There are 9 hidden switches. A switch that is on adds its own fixed numbers to the row, and there is some noise. The rows also spread widely along 13 directions, which tell nothing about the answers.
Some rows, each with its switches (1 for on, 0 for off) after it:
[108 401 107 13 -157 208 -396 117 213 161 -96 214 -94 -93 254 50 142 -2 60 230 -163 146 92 -10 -9 71 266 274 -14 -96 -351 194 30 307 -38 -46 152 292 150 25 270 -77] -> 0 1 1 0 0 0 1 0 0
[-156 294 291 11 -184 36 -34 286 -4 307 -101 -236 -255 180 -114 -245 99 210 -64 -88 132 72 203 -362 -189 45 -29 -111 -123 292 9 -96 2 151 15 25 131 -96 -105 -135 75 -54] -> 0 0 0 0 0 0 1 0 1
[-195 160 -245 64 -136 -35 -47 107 220 -126 -514 -439 195 101 -294 -166 254 -201 -336 -27 -178 -148 22 -107 -238 -170 38 160 371 83 -141 16 322 129 454 -125 434 -61 -446 -33 -118 -216] -> 0 0 0 1 0 1 1 0 0
[-256 252 190 -209 -256 -38 -196 -82 43 -169 142 -235 -216 126 -89 -81 -116 46 -29 -8 149 163 106 -58 -158 -140 -403 -320 184 206 280 -291 20 117 136 67 251 -27 -266 -233 -56 -231] -> 0 0 1 0 0 1 0 1 1
[99 232 -68 -319 -39 30 -76 -22 -37 -80 92 -57 -95 315 -245 166 101 -2 34 -42 5 192 42 -268 -228 -26 -233 -162 2 177 113 -246 92 311 392 116 107 101 -304 1 -227 23] -> 0 1 0 0 0 0 0 0 1
[362 44 85 -150 203 -154 15 158 387 -59 24 173 214 -264 -128 37 224 -209 -163 145 -95 -42 -69 -102 94 348 -20 112 118 68 -200 -196 -149 85 67 201 131 212 74 75 -17 -122] -> 0 1 0 1 0 1 0 0 0
[-245 -17 146 54 -122 -63 -16 27 29 -11 34 -170 -208 7 -215 -424 81 -146 -236 -146 149 51 5 -77 -184 -44 -150 -321 246 308 5 -259 66 20 185 94 400 -251 -240 -286 7 -89] -> 0 0 0 1 0 1 0 1 1
[464 -362 -33 104 198 -17 -75 -273 66 -118 213 357 167 -125 -118 23 2 -460 63 37 -148 -54 59 -163 -242 138 304 144 -170 160 -151 33 89 -150 73 -88 147 -107 64 -2 75 113] -> 0 0 0 1 0 1 0 1 0
[-399 285 -190 -51 -152 -169 -107 270 67 169 -99 -244 -294 161 174 -218 116 225 -377 -54 -11 83 -33 17 346 285 -110 -225 452 125 -188 34 -55 174 78 20 204 223 -304 -254 -67 -161] -> 0 1 1 1 0 0 0 1 1
[212 189 306 -19 79 -148 -30 -38 88 7 581 388 -261 -169 -195 -35 -55 258 54 -190 46 -25 6 -190 -63 98 -112 -207 367 313 -185 -417 53 3 -19 208 -63 134 21 92 -92 -75] -> 0 1 0 0 0 1 0 0 1
[66 204 -20 -53 -104 -34 15 216 -4 -72 -125 48 -140 182 -207 -33 353 84 -524 -172 -130 -39 -99 -246 159 440 -6 -10 142 276 -302 11 208 99 -140 -23 337 -55 -58 60 61 83] -> 0 1 1 1 0 0 0 1 0
[108 333 118 -25 -42 -377 76 131 187 -65 -69 72 75 -18 -155 270 120 174 -195 19 -232 -51 184 -154 215 416 -129 173 451 185 -315 32 299 -179 -96 -5 243 33 -253 201 175 -220] -> 1 1 1 1 1 0 0 1 1
[39 154 -217 -21 -46 25 -238 -114 243 -174 -112 -25 125 -47 61 240 -50 -196 23 162 -289 -62 60 77 35 -23 29 234 412 -136 -254 89 193 38 221 -127 242 270 -200 2 -41 -250] -> 0 0 0 0 0 1 1 1 0
[-373 83 -196 -19 -272 7 -230 -143 15 -107 -64 -427 -91 -40 49 -293 13 -283 -291 45 122 97 174 173 -116 -197 -116 -132 242 98 83 -136 -120 87 274 -73 462 -166 -389 -464 65 -241] -> 0 1 1 0 0 1 1 0 1
[-56 7 -120 -11 -3 -258 -54 159 193 244 -108 -334 83 -253 357 -129 42 -93 -167 257 27 -11 370 67 368 376 82 127 3 -22 -147 118 -508 -84 -127 -107 163 163 -67 -366 179 -250] -> 0 1 1 0 0 0 1 1 1
[-89 390 -230 1 -210 -120 -142 6 -9 -68 -67 -84 -152 132 -159 -70 249 290 -370 -119 -102 -88 34 -94 -32 -14 7 -14 384 170 -259 -97 241 275 245 -110 162 123 -327 69 -79 -133] -> 1 1 1 0 0 0 0 0 1
[76 116 -62 -118 -55 80 -131 255 162 164 -29 -9 -107 287 128 136 18 113 -221 70 -140 -5 -137 -322 253 477 -1 -55 -166 97 29 126 -76 164 -149 -15 -143 394 136 -86 -155 -63] -> 0 0 0 0 0 1 0 0 0
[-159 134 222 -92 -230 45 -124 109 121 140 123 -46 -336 355 43 170 -243 189 1 -114 -169 50 159 -306 156 409 -228 -121 82 256 -8 108 135 -76 -221 -133 136 65 -119 -319 -149 -163] -> 1 0 1 1 0 1 1 0 0
[-67 -90 -50 -13 -141 102 -204 -147 93 -243 -131 -45 159 158 -121 144 41 -416 -206 152 -179 47 -132 -129 -171 73 0 -16 -69 135 188 150 321 21 40 -155 187 7 -30 -87 89 -18] -> 0 1 1 0 0 0 0 1 0
[191 75 -299 192 -91 19 -292 -214 -135 13 45 290 -67 21 99 37 102 -269 -88 76 -142 111 66 3 -166 -16 417 178 66 118 -300 172 250 121 288 -32 243 -57 -274 9 263 15] -> 1 1 1 0 0 1 0 0 1
[-16 156 -42 -27 -119 64 -181 107 162 -50 -142 -59 -76 52 -203 -154 247 -100 -334 -58 -83 -21 -75 -156 -212 30 48 -5 118 218 -102 -66 158 267 191 -6 292 57 -145 -113 -71 -71] -> 0 1 1 0 0 1 1 0 0
[-225 -84 -204 139 37 -186 -68 156 142 99 -179 -172 -106 -3 -199 -426 235 -133 -391 -171 -26 -84 -105 -85 -175 30 182 -136 345 325 -173 -17 141 152 363 3 305 1 -394 -263 -150 -76] -> 0 1 1 1 0 1 1 1 0
[-255 202 -25 -68 -264 167 -273 -70 3 174 83 -115 -300 410 143 173 -267 208 274 -87 -227 92 269 -212 -91 -48 -37 -16 127 99 -43 213 234 134 82 -301 51 203 -234 -277 -214 -80] -> 0 1 1 0 0 0 1 0 0
[-97 -204 -217 77 -63 80 -267 132 238 183 -274 -48 -167 131 -129 -323 242 -348 -280 26 -176 42 -161 -112 -321 90 189 -75 -10 223 -118 183 192 380 444 -46 324 185 -191 -423 -190 -80] -> 1 0 1 0 0 1 1 1 1
[-305 363 173 109 -229 -63 -169 402 150 459 -258 -186 -239 152 136 -141 87 212 -73 87 -13 120 131 -222 7 179 92 -33 58 214 -93 186 76 219 53 23 70 187 -204 -192 149 -204] -> 1 1 1 0 0 0 1 0 1
[51 404 115 -105 -132 -122 -114 262 355 -71 -410 -321 263 -142 -18 -113 263 162 -219 239 -37 -144 242 -133 -3 9 -12 208 -23 -34 -19 -114 -159 201 3 -109 159 192 24 92 87 -307] -> 0 0 0 1 0 1 0 1 0
[-112 572 123 6 -452 126 -251 82 -115 8 -169 -127 -252 105 134 -2 151 192 -229 39 -79 115 417 -63 6 55 -1 200 25 58 -244 116 109 93 -241 -231 501 -160 -61 -55 470 -132] -> 0 1 1 0 1 0 1 1 1
[-55 135 -119 -157 -237 -84 -62 67 242 26 -233 -417 141 120 317 186 -130 -82 -6 220 -235 14 469 -40 330 332 -178 244 47 -104 -47 248 -176 -141 -107 -246 359 54 -166 -299 22 -312] -> 0 0 1 1 0 1 0 0 1
[-249 -47 -89 43 82 -135 107 142 278 297 29 -149 -196 114 -31 6 -120 15 13 -156 -219 -63 -28 -60 235 289 -123 -45 699 99 -407 97 186 -95 190 8 132 247 -348 -261 -303 -167] -> 0 0 0 0 1 0 1 0 0

New rows, each followed by its switches (1 for on, 0 for off):
[-216 -130 -97 181 -16 -141 -155 69 339 75 -217 -230 117 -83 -118 -379 131 -164 -416 67 -30 -152 -242 -71 -193 -26 168 -109 184 209 99 32 104 109 189 -67 -18 167 -87 -168 -72 -189] -> 0 0 1 0 1 1 0 0 0
[231 -65 -131 -161 153 -203 102 10 119 96 52 48 -89 -123 -111 -165 261 -159 -54 -133 -65 72 227 10 34 237 51 110 297 126 -526 -99 -124 108 267 56 504 -77 -317 -186 -33 57] -> 0 1 1 1 1 0 0 1 0
[163 325 -60 -174 17 -348 66 125 126 -34 -196 -307 283 1 -100 162 159 138 -184 78 -34 -78 390 -258 33 205 -2 280 -18 118 -34 -33 -121 -70 -3 -119 105 -9 -296 149 82 -169] -> 0 1 1 1 1 0 1 0 0
[-219 185 -106 -175 -260 152 -251 108 115 6 -251 -276 -207 400 -110 -40 135 103 -277 -34 -162 45 14 -237 -153 92 -119 -64 -39 134 53 105 168 330 82 -254 217 179 -117 -239 -194 -77] -> 0 0 1 0 1 0 1 1 0
[99 90 255 90 -26 55 -267 52 190 16 52 192 82 -30 30 58 -65 -128 -23 185 -75 28 -20 -259 -171 127 153 23 -219 159 170 36 74 -6 -136 -32 -99 119 183 32 167 -99] -> 0 1 0 1 0 1 1 0 0
[217 440 -73 -207 -75 -236 -91 -118 23 -161 152 -10 -125 -150 -116 81 156 278 -82 -47 1 -40 377 15 39 20 -133 141 368 60 -418 -289 -94 136 158 -37 315 44 -339 72 21 -199] -> 1 0 1 0 0 0 1 1 1
[-237 193 -117 16 -294 -109 -86 200 264 134 -311 -491 4 -48 180 -319 123 166 -303 48 -148 -153 421 -15 159 97 -24 131 190 25 -164 84 -189 97 -25 -328 362 82 -115 -365 -49 -328] -> 0 1 1 1 0 1 0 0 1
[-215 92 172 152 -114 -130 -87 -17 201 -62 117 73 -123 -128 -75 -54 -67 -117 -282 -54 -82 -39 -70 36 155 251 -98 -88 576 244 -224 -60 229 -205 -96 60 295 -82 -218 -173 133 -236] -> 1 1 1 1 0 1 1 0 0
[-162 47 103 -27 -169 -27 -168 -150 109 -58 121 -164 -237 -127 -104 -462 23 34 -9 -164 99 -23 276 60 -280 -297 -52 -139 274 173 -155 -280 -72 164 207 -127 428 -168 -218 -334 -87 -123] -> 0 0 1 1 0 1 0 1 0
[-32 34 -105 -121 -185 -39 -198 -399 -99 -351 398 -151 -46 -66 0 -105 -154 17 -236 -11 101 -61 270 24 -46 -107 -205 -212 7 113 256 -412 -271 -49 -64 -261 95 -104 -35 -239 -62 -159] -> 0 1 0 1 0 1 0 0 1
[-140 103 57 -55 -102 -239 64 -29 -35 -223 63 -236 10 191 -210 149 -113 23 -279 -160 -27 -82 170 -269 67 258 -240 -115 238 363 141 -77 172 -318 -136 -100 235 -213 -361 -82 -10 -156] -> 0 1 1 1 0 1 1 1 0
[68 321 -283 -167 -185 112 -357 -243 -69 -259 41 61 -147 77 -25 79 163 23 -205 4 -128 70 130 61 -146 -130 74 137 147 -14 -237 -57 89 299 170 -227 327 90 -189 -5 59 -29] -> 0 1 1 0 1 0 1 1 0
[-308 110 99 88 -380 359 -310 -76 -136 106 107 44 -495 311 51 -153 -57 6 -180 -132 -78 116 69 -119 -39 88 -3 -179 8 168 -107 43 179 147 -135 -258 274 -126 -2 -373 93 37] -> 1 1 0 1 0 0 1 0 0
[-187 67 -146 158 -127 -2 -201 -152 50 -101 -68 7 -56 54 4 50 -75 -324 -240 70 -125 45 -85 70 16 87 48 13 386 54 -154 70 282 -104 152 -23 289 -93 -337 -117 182 -181] -> 1 0 0 1 1 1 1 0 0
[52 28 -180 -195 -91 -193 -41 132 116 54 -120 -257 97 345 153 297 -99 73 -71 89 -264 -10 340 -346 204 464 -106 73 -199 140 165 253 -52 -74 -91 -265 69 210 -153 -216 -180 -172] -> 0 1 1 1 0 1 0 1 1
[168 -74 -46 -117 -31 -139 106 37 252 -2 -138 -366 262 -82 -181 -78 173 -41 -166 71 -125 -201 362 -241 -60 138 -91 137 -127 84 13 -119 -197 31 37 -248 135 64 37 -172 -159 -150] -> 0 1 0 0 0 0 0 0 1
[307 -129 18 -104 2 195 -72 -164 13 -132 233 252 -155 158 -222 112 7 -274 -27 -175 -194 22 50 -234 -161 245 -31 37 -12 198 -231 -66 174 -25 28 -63 352 -143 -14 -136 -133 108] -> 0 0 0 1 0 1 1 0 0
[43 469 148 -126 58 -301 38 346 180 64 -148 -181 116 6 -130 164 108 189 -46 84 62 2 128 -289 33 157 -74 39 204 199 1 -167 -2 49 146 228 19 192 -345 191 51 -259] -> 0 1 0 0 0 1 1 1 0
[-8 194 63 35 48 -220 -41 97 279 -86 51 121 -39 -194 -332 -282 330 188 -495 -150 -56 -164 -234 -57 -41 117 5 -78 530 245 -307 -262 188 160 72 44 98 139 -39 133 -77 -80] -> 0 1 1 1 1 0 0 0 0
[-69 319 33 60 -383 166 -267 -17 224 -40 -226 -86 -52 16 94 3 56 46 -106 29 -382 -77 427 -4 -48 -2 63 382 236 -48 -372 231 222 12 -145 -423 523 -32 -7 -163 173 -240] -> 0 1 1 1 1 1 1 0 0
[57 207 -396 -48 -4 -91 -174 89 74 157 -150 -57 -37 148 145 9 136 100 -64 63 -137 2 141 -99 49 62 239 116 127 -7 -247 56 -52 331 406 -65 53 303 -372 -63 -141 -112] -> 1 1 0 1 0 1 0 0 0
[16 15 -102 120 -52 19 -243 -276 -181 -77 294 241 -155 11 181 -51 -124 -275 -122 -8 94 157 -104 53 32 87 206 -93 93 154 -99 6 34 -107 13 89 175 -204 -184 -62 280 64] -> 0 0 1 1 0 1 0 0 0
[-125 173 -70 -126 -260 110 -290 -129 78 -240 -195 -193 170 183 39 244 -27 -267 -127 337 -150 142 83 -69 -123 -33 -138 19 -133 -55 337 90 173 72 37 -213 131 108 -31 -65 182 -172] -> 0 1 0 0 1 0 0 1 1
[-48 228 -88 -332 -129 -111 -149 15 395 -342 -255 -421 307 -26 -157 237 98 -53 -224 232 -196 -111 160 -45 40 61 -334 137 164 -58 148 -93 -21 134 82 -223 188 316 -130 -91 -199 -344] -> 0 1 1 0 0 0 1 1 0
[185 297 -174 -2 -104 -17 -200 59 -85 181 14 270 -329 195 192 143 91 98 -11 -80 -240 129 327 -107 100 318 280 276 142 111 -561 243 137 108 56 -99 406 6 -327 -77 191 -11] -> 1 1 1 1 1 1 1 1 0
[233 367 -16 29 -131 -163 -140 -48 -49 0 -18 69 -2 -131 91 -49 159 17 -94 81 48 71 346 -24 -40 33 197 226 38 94 -300 -59 -75 42 98 39 349 -201 -265 102 365 -128] -> 1 0 1 1 0 1 0 0 1
[-179 314 64 -87 -147 -100 -48 138 326 37 -204 -278 57 -94 107 65 11 -10 -11 90 -203 -9 307 72 251 159 -152 245 502 -78 -358 84 15 -57 9 -107 414 90 -246 -169 48 -304] -> 0 1 1 1 0 0 1 0 0
[13 -139 -240 9 142 -196 -212 -357 -172 -186 364 217 -30 65 -33 26 -93 -175 -197 -16 80 91 -193 -64 -102 75 168 -245 40 262 165 -93 66 -52 118 -12 -142 -1 -234 5 57 107] -> 0 1 1 1 1 0 0 1 0
[113 73 -362 -97 192 -259 -142 53 191 -6 -115 -113 273 -75 217 158 93 -123 -291 367 14 -11 -164 -4 310 323 144 62 -16 -102 47 33 -291 80 90 47 -252 456 -77 101 60 -157] -> 0 0 0 0 1 0 0 1 0
[-167 275 55 53 -214 -81 -331 1 135 -59 62 -11 -233 -144 -35 -372 161 136 -548 15 105 -14 -59 53 -75 41 -22 -167 169 201 -31 -236 -105 203 -40 -34 176 29 -36 -152 135 -231] -> 1 0 1 1 1 1 1 0 1
[-256 271 124 112 -243 -110 -43 100 99 86 -115 -407 -179 -119 -156 -478 132 242 -271 -214 124 -185 283 -78 -162 -200 -5 -20 353 252 -208 -208 -29 74 76 -110 344 -185 -282 -203 4 -225] -> 0 0 1 0 0 1 1 0 0
[41 -169 -79 280 122 -240 66 228 245 145 -167 -46 128 -133 -225 -258 246 -93 -538 -53 -118 -303 -94 -249 10 364 270 30 127 325 -177 2 69 -63 17 -83 19 62 -62 -88 -46 -129] -> 1 1 0 1 0 1 1 0 0
[-72 176 -193 45 -204 -12 -238 -238 59 -285 -144 -79 155 51 -58 64 51 -213 -218 65 -182 4 69 24 -187 -163 86 144 259 59 -34 67 315 -12 189 -194 327 -115 -295 41 146 -150] -> 0 1 1 1 1 1 0 0 0
[258 369 171 -215 -242 216 -418 -116 68 -222 158 273 -112 -85 37 29 155 -107 -88 188 17 237 68 -9 -220 -55 -50 28 -194 35 12 -203 -64 354 21 66 283 49 174 2 236 -60] -> 0 1 1 0 0 1 0 0 1
[3 45 125 -82 -152 -1 -196 0 158 -55 116 13 -71 31 90 107 -90 -106 -234 110 -80 33 102 -117 190 420 -122 -39 -80 173 81 -2 -117 -74 -270 -93 129 40 55 -282 73 -178] -> 1 1 1 1 0 1 1 0 0
[-283 522 150 -168 -181 -198 -257 71 -12 -149 -111 -326 26 -67 57 -114 93 10 -232 243 341 244 129 3 -74 -121 -176 -179 -6 131 353 -282 -226 143 97 158 159 -74 -314 -15 341 -247] -> 0 1 1 1 0 0 1 1 1
[11 241 -80 -174 -88 90 -186 118 -27 206 -171 -61 -186 411 4 157 51 23 261 -23 -153 213 240 -316 -262 -9 119 105 -114 146 -117 213 208 321 357 -58 218 139 -382 -106 -93 44] -> 0 1 1 0 0 0 1 1 0
[47 165 220 182 -159 51 -84 132 219 94 -79 165 -161 -225 -101 -218 237 -122 -277 -30 -158 -41 143 -5 -10 222 128 183 320 133 -522 -38 154 4 -85 -25 524 -165 2 -136 311 -139] -> 1 1 0 1 1 1 1 0 0
[-65 127 -344 257 -44 -29 -423 11 24 157 -27 102 -112 -63 306 -180 52 63 -236 95 -90 -57 -29 11 -23 -27 537 84 77 73 -196 233 -11 224 103 -175 -77 337 -83 -70 105 -106] -> 0 1 1 0 0 1 1 1 0
[91 -6 -353 2 -134 142 -257 -240 -49 60 179 212 -220 98 360 145 -114 -268 78 92 -260 171 244 145 211 201 121 119 181 -116 -399 176 -20 55 159 -141 359 69 -193 -326 71 -62] -> 1 1 0 1 0 1 0 0 1
